The rows of a group lie close to one hidden flat surface of 13 dimensions, which passes through zero. Surfaces can cross.
In the rows, 128 means zero.
Some rows, each with its group after it:
[106 120 190 140 170 131  93 127 146 123 132 171 135 129 147 103 120 103
 112 200 173 160 120 121 131]
J_588
[139 133 120 117 163 115  97 119 143 120  97 120 157 100 156 125  75 120
 131 142  75 133  65 162  85]
J_312
[118  94 140 128 145 115 116 211 140 175 152 122 108  94 118 130  80  91
 147 138 109 123 102 117 112]
J_312
[117 180 158  95 129 137 119 106 103 138 125 134 149 126 139 147 144 102
 120  91 140 123 123 165 104]
J_588
[ 97 108 114 114 156 124  87 159 156 120 132 138 136 172 147 110 122 128
 115 112 111  77 146  85 122]
J_312
[139  88 142 122 144 137 132 178  88  87  74 153 115 137 143 126 135 121
 103 184 135 122 114 152 117]
J_417
[109 125  92 119 142  93 123 127 118  85 125 130 113 148 162 107 106 103
  94 103 139 116 108 154 145]
J_588
[158  90 104 156 103 121 109 123 109 114  89 142 157 170 125 107 147 130
 156 149  77 110 169  81 153]
J_417
[134 189 190 132 157  88  79 113 100 157 148 114 172  90 135 133 117  87
 153 154 144 158 151 162 113]
J_417
[187  98 126 161 112  93 157 141  85 121 123 110 110 127 113 132 141 112
 141 141 151 127 181 119 173]
J_417
[140  83  91 146 141  96 119 116 121 123 113 103 155 147 133 114 110 133
 135 116  94 114 180 124 137]
J_495
[136  94 153 166 195  69 105 132 138 131 135 108  94 118 155 163 140  92
  93  85 209 115  99 114 132]
J_312
[157 137  86 164  52 128 123 152 146 137 161 182 130 121 106 143 181 159
 164 152 106 124 158  86 141]
J_417
[144 121 143 113 116 170 174 147 130 129 127  97 112 118  89 115 117 165
 150 184 115 150 150 116 140]
J_312
[134 125  92 102 154 146 157 142 130 131 128  61 125 119 142 139 138 175
 141 129 102 135 121 144 106]
J_417
[104 131 177 135 141 158 116 137 170 129 119 118 103 116 110 131  97 148
  93 112 138 108  59 125 121]
J_495
[144 123 117 149 159  93 120 113 118 138 123 102 118 117 154 151 163 101
 159 121 148 158  89 107 124]
J_495
[128 129 142 128 140 144 139 158  82 122 125 115  96 136 141 156 117  80
 134 110 117 131  48 131 170]
J_312
[ 90 153 113 156 181 105 140 187  82 102 149 119 121 113 132 167 127 101
 151  90  89 155 139 174 107]
J_495
[128 139 168 146 143 139 108 141 129  83 104 131 139 126  81 117  69 137
 152 173  75 134 139 101 146]
J_417
[160 134  65 118  70 136 145  78 188 126 178 176 129 116 117 149 156 187
 119 152 154 134 163 104 131]
J_495
[114 112 118 167 143  76  89 170  87 139 129 131 113 139 160 159 187  83
 141 101 154 126 111 114 134]
J_495
[172 177 145  92  86 148 131  78 150  97 133 187 134 129 113 109 120 129
 123 185 150 130 142 105 154]
J_417
[131 154 117  91 129 121 117 170  94 103 127 157 148 129 145 120 101 103
 121 143  94 107 148 172 117]
J_312
[118 132  79 104 131 144 127 123 127 107 118  83 151 161 138 113 132 180
 137 127  76 109 156 129 131]
J_417
[153 132 124 112 111 130 146 125 150 109 137 164 115 132 107 115  92 111
 130 126 116 109 144  94 145]
J_588
[ 88 141 163 161 148 120  94 176 107 155 124 150 114 107 134 152 162  73
 175 127 117 164  58 106 101]
J_495
[ 95 120 146 164  92 137 125 139 105 185 145 145 138 124 128 132 190 124
 134 121 155 154 144 147 124]
J_588
[142 154 177  57 102 145 149 134  78 152 106 118 121 158 131  58 111  49
 147 122 139 104 133 114 164]
J_495
[117 168 124 128  97 162 168 114 120 114 132 156  97 157 137 130 180 114
 128  76 135 125  85 118 151]
J_495
[ 68 147 146 147 110 174 121  96 150 149 119 111 163 133 104 104 113 169
 141 115  79 154 112 138 117]
J_417
[131 124 184 157 131 132 150 131  90 120 102 162 123 127 117 127 125  83
 115 118 146 140 124 161 133]
J_495
[128 126 137 119  95 128 144 126  94 132 128 121 116 138  99 111 117 103
 150 139 138 143 152 110 167]
J_588
[159  67 124 147 143 137 141 123 137 134  92 150 120 155 186 110 181 126
  90 124 154 106  95 133 120]
J_312
[154 152  81  77 125 133 136 132 163 124 157 126 124 122 139 134 126 152
 138 142 115 110 133 108 113]
J_417
[106 126  77 109 124 121 122 157 144 124 132  69 114 108 109 127  90 170
 153 135  82 136  94 116 119]
J_588
[123 131 107 170  78  98 116 136 120 144 135 187 145 104 106 136 121  99
 147 100  93 135 138 145 111]
J_312
[165  67 133 165  91 110  76 135 147 125 110 188 130 133 117 146 159 139
 104 191 174  98 141  76 146]
J_495
[118  98 128 104 137 160 119 107 144 137  91 135 160 174 153  77  96 110
 126 112  74  99 109 110 125]
J_312
[146  98 124 150 109 127 159  75 178 192 137 122 123  87 135 119 133 133
 122  99 156 155  85 139 104]
J_588
[ 95 162 137  86 122 142 124 124 118 158 148 129 148 127 133 111  87  91
 134 103 106 132 110 155 125]
J_312
[153 138  96  76 122 126 127  99 173 116 141 156 130 134 147 104 100 123
 106 127 134  97 131 112 121]
J_417
[146  82 125 187  89 123 131 104 142 166  98 158 127 119 118 140 158 107
 146  88 112 132  80  98 112]
J_588
[188 150 128 116 142 111 123 111 125 100 128 118 125 121 134 143 136 130
 147 166 140 130 140 100 145]
J_417
[138  81 146 153 127 131 140  65 171 165 101 147 152 118 148  74  98 108
 116 122 128 150  99 143 109]
J_588
[123 138 152 143  63 160 174 114  97 151 137 167 119 140  81 121 145 102
 146  97 131 136 165 115 166]
J_588
[129 125 125 145 112 147 110  73 163  95 103 184 127 169 158 128 167 144
  67  87 157  87  80 119 139]
J_495
[145 105 155  99 122 123  95 129 111 134 106  85 130 153 143 110 133 156
  66 158 193  77 147 141 160]
J_495
[108 108 106 154 125 140 128 113 185 132 141 177 144 146 151  97 127 148
  99 100 108 112 130 131 114]
J_588
[153 100 162 167 140  97 110 144  89 134  97 156 139 133 123 147 138  69
 133  99 123 105 144 118 123]
J_588
[125 141 158 124 156 113  89 134  80 105 115 127 141 133 148 155 159 121
 108 170 173 136 139 156 128]
J_495
[170  98 118  90 112 137 146 106 155 158 121 158 131 133 158  85 105  91
 121 134 126 108 107 120 126]
J_312
[118 154 100 124  81 157 100  88 142 110 105 166 173 147 125 114 144 162
 150 148  69 134 122 112 113]
J_312
[148  92 119 116 134 127 145 175 145 153 132 118 117 104 120 109  63 106
 145 138  83 119 107 124 123]
J_312
[136 127 133 112 150 119 120 148 142 102 131 124 118 127 105 120  65 114
 138 141 103 112 137  99 137]
J_588
[ 99  66 110 148 119 130 104 125 184 206 130 100 145 128 130  99 128 146
 149 114 106 129 110  83 102]
J_312
[ 73 149 153 203 132 140  96 131 138  85 128 181 111 150 111 165 150 128
 107  84 125 125  73 106 147]
J_417
[141 145 159 130 171 120 120 166  80 110 131 117  97 134 122 185 164  86
 164 137 147 138 116  82 144]
J_417
[110 116 116 117 104 154 101  99 145 142 106 104 158 155 129 105 139 179
 133 152 105 123 127 104 130]
J_495
[108 142  65 129 148 109 111 157 145  76 159 152 124 177 151 145 131 142
  90  46  98  51 159 120 138]
J_588

New rows. What belongs after each?
[168  66 157 153 185 107 119 144 139 142  80 106 122 101 126 137  93  90
 168 155  99 141  83  83  97]
J_417
[ 75 131 163 163 142 141 133 118 151 169 170 144 142 139 127 122 136 122
 105  68 148 130 156 144 127]
J_588
[139 110 142 148 144 122 125 126 103 156 122  74 149 139 123 143 153 145
 139 111 127 121 176 129 131]
J_588
[147 127 149 121 140 115 108 123 122 163 133 110 150 119 129 145 139 118
 141 125 137 118 155 118 111]
J_588
[ 93 142 126  94  90 146 110 113 147 158 151 145 164 137 120  98 112 145
 113 128 120 109 169 143 117]
J_495
[ 95 103 136 156 108  76  84 167  91 155 147 165 129 140 134 129 148  73
 106 103 178 108 164 138 146]
J_417
[ 56  85 148 160 113 146 118 140 166 194 129 162 171 144 124  74 159 150
 108  93 123 119 198 143  67]
J_312
[138 110 119 193 169 108 145 195 114  98 127 129  95 111 129 176 138 126
 124  82  99 117 104 144 116]
J_417
[ 87 182 127  62 151 119  87 124 145 109 168 148 132 134 165 109 108 115
 100 169 173 130 122 139 129]
J_588
[ 23  90  72 148  74 118  79 143 132 171 153 116 133 157 134  77 145 142
 153 155 124 167 118  96 160]
J_588
[123 132 117 115 172 126 114 187 148 114 137 143 115 124 124 157 104 106
 156 108  73 107 104  90  93]
J_417
[193 127 139 144 165 134 158  72 165 128 103 112 118  94 148 151 140 135
 140 126 130 154  58 120 104]
J_417
[115 155 178 122 157 150 123 174 154 127 174 158 122 112 106 140 104 133
 127 161 137 124 164 116 118]
J_588
[147 110 129 119 169 112 106 166 186 116 153 142  83 120 133 147 111 121
 116 147 156  98  94  58 126]
J_312
[ 69 168 150 111 154 178 143 130 142 111 139 109 141 131 118 111  93 168
 118 126  93 146 126 167 115]
J_588
[101 156 140 125  98 149 154 120  72 157 136 127 153 130 108 119 153 102
 188 144 107 184 176 138 133]
J_495
[ 62 149 104 103 118 123 103 180 127 162 175 114 138 128 110 127  64 103
 153  78  66 111 121 129 131]
J_312
[144 136 157 160 144 150 170 126  76  84  80  96 113 140 103 163 137 134
 131  91 103 132 113 148 143]
J_588
[133 112 104 127 102 144 148 183 153 136 141 138 118 106 105 116 103 159
 134 144  87 112 142 132 112]
J_495
[ 94 128 105 111 110 119  94 155 146 166 153 115 132 134 147 119 144 142
 107 101 139  97 123 134 115]
J_495
[148 109 134 129 154 132 133  60 161 117 112 129 157 169 143  91  99 125
 110  96 119 101 156 102 147]
J_588
[160 116 132 124 135 137 118 107 166 131 105 121 124 107 157 127 141 163
 108 164 151 131  69 133 102]
J_495
[136  89 145 154 120 139 145 130 122 128 105 143 101 128 116 140 145 116
 132 139 147 143  97 102 136]
J_417
[148 140 169 130  99 140 139  88  86  97  81 181 124 154 108 125 129  63
 138 116 133 130 110 101 159]
J_588
[143 125 153 120 119 134 159  98  87 175 115  70 154 104 137 109 150 140
 137 157 154 177 152 189 122]
J_417
[186 158 125 167 146  59 114  81 127  94 144  71 152 104 139 121  97 170
  93 138 158 126 180 186 166]
J_417
[126  82 106 138 119 109 106  99 161 152 115 156 143 127 175  73 130 119
 114 169 152 149  99 135 119]
J_588
[130 110 175 147 200 126 137 119 136  88 105  86 101 142 105 131  78 116
 120 107 134 122 114  92 151]
J_312
[170 149 163  93 143 106 138 110 140 146 142 136 118  96 107 137  75  70
 134 109 150 114 130 114 118]
J_588
[119 139 127 117 146  94 121 189 114  94 172 154  85 119 132 136 107  95
 106 155 176 124 140 133 155]
J_588
[104 126 135 155 129 121  93 127 171 161 141 137 129 113 108 158 126 121
 148  84 105 118  82  81 100]
J_588
[ 71 112 102 162 146 130  92 171 133  87 136 185 132 165 183 104 170 156
  85 170 139 129 123 154 135]
J_588
[168 150 133 114 144 130 137 148 141  98 140 153 117 122 118 158 116 127
 120 124 120  95 144 116 118]
J_588
[198  95 134 138 153  92 154 114 136 146 130 109  86  83 156 154 128  96
 113 132 196 145  62 138 134]
J_312
[108 215 152 111  64 183 160 115 168 127 181 193 129  86  90 117 111 163
 115 151 127 156 132 173 116]
J_417
[136 108 159 113 138 148 140 119 143 138 120 195 116 155 180 106 171  86
  77 111 185 102 101 132 121]
J_312
[ 68 124 118  92  93 139 125 170  69 201 167  69 145 161 122 107 154 120
 155 120 136 129 194 132 166]
J_312
[129 133  76 147  95 163  93 116 230 130 139 155 112 113 109 170 158 201
 162 135  79 120  37  26  96]
J_588
[143 104 143 135 153 144 125 153 156  99  95 162 133 131 122 107  97 135
 125 164  84 113 129 114  99]
J_312
[156 140 172  82 149 110 107 111 128 180 131 111 164  93 139 121 104  94
 137 160 152 133 154 146  91]
J_588
[123  81 144 138  68 152 127 122 125 195  96  97 128 148 156  85 186 161
  78 106 175  95  93 152 140]
J_495
[110 114 126 122 158 155 123 157 147 137 118 129 134 127 169 121 153 159
 100 142 121 123  97 161  85]
J_312
[110 132 122 137 133 131 123 127 117 135 136 114 114 139 138 155 171 131
 131 108 152 133 110 116 136]
J_417
[114 124 113  60 152 166 171 116 158 105 119 106 113 137 130  98  66 145
  98 114 110 111 113 145 113]
J_417
[117  97 120 140 110 142 139 150 103 125  98 140 147 138 141 104 141 149
 109 143 106 128 143 180 112]
J_417
[143  64 137 121 119 162 169 192 141 177 117 146 125 112 135  83 106 120
 133 160  93 121 126 144 102]
J_312
[107 142 107  64 110 173 107 149 137 123 109 185 156 146 155 111 148 137
 133 176  89 119 115 129  78]
J_417
[184 161 144 119 103 179 162  97 107 115  71 167 164 117 139 160 179 149
 125 105  80 114 104 185  63]
J_588
[ 90 160 143 126 133 168 150 160  71 126 122  82 151 130 123 138 155 175
 128 132  99 146 162 203 115]
J_588
[163 158 114 138 145 118 158 101 130 135 141  98 146 110 149 138 140 141
 134  86 107 135 137 171 113]
J_417
[137 152 112 172 103  77 118 107 146 138 154 111 136  57  76 165 137 174
 152 147 146 174 170 144  94]
J_312
[169 133 112 116 130 118 145 121 155 112 148 161 110 119 145 132 129 122
 102 128 158 110 130 127 132]
J_588
[ 85 148 170 152 109 142 124 129 162 169 182 160 112  76  80 165 114 132
 120 126 170 162 118 132 114]
J_495
[ 70  89 114 113 134 138 110 201 108 136 126  91 105 138 115 134 127 151
 125 156 131 126 127 120 125]
J_417
[161 112 133 140 137 113 142  84 120 159 113  44 129  90 117 139 113 146
 158 151 139 177  98 134 137]
J_312
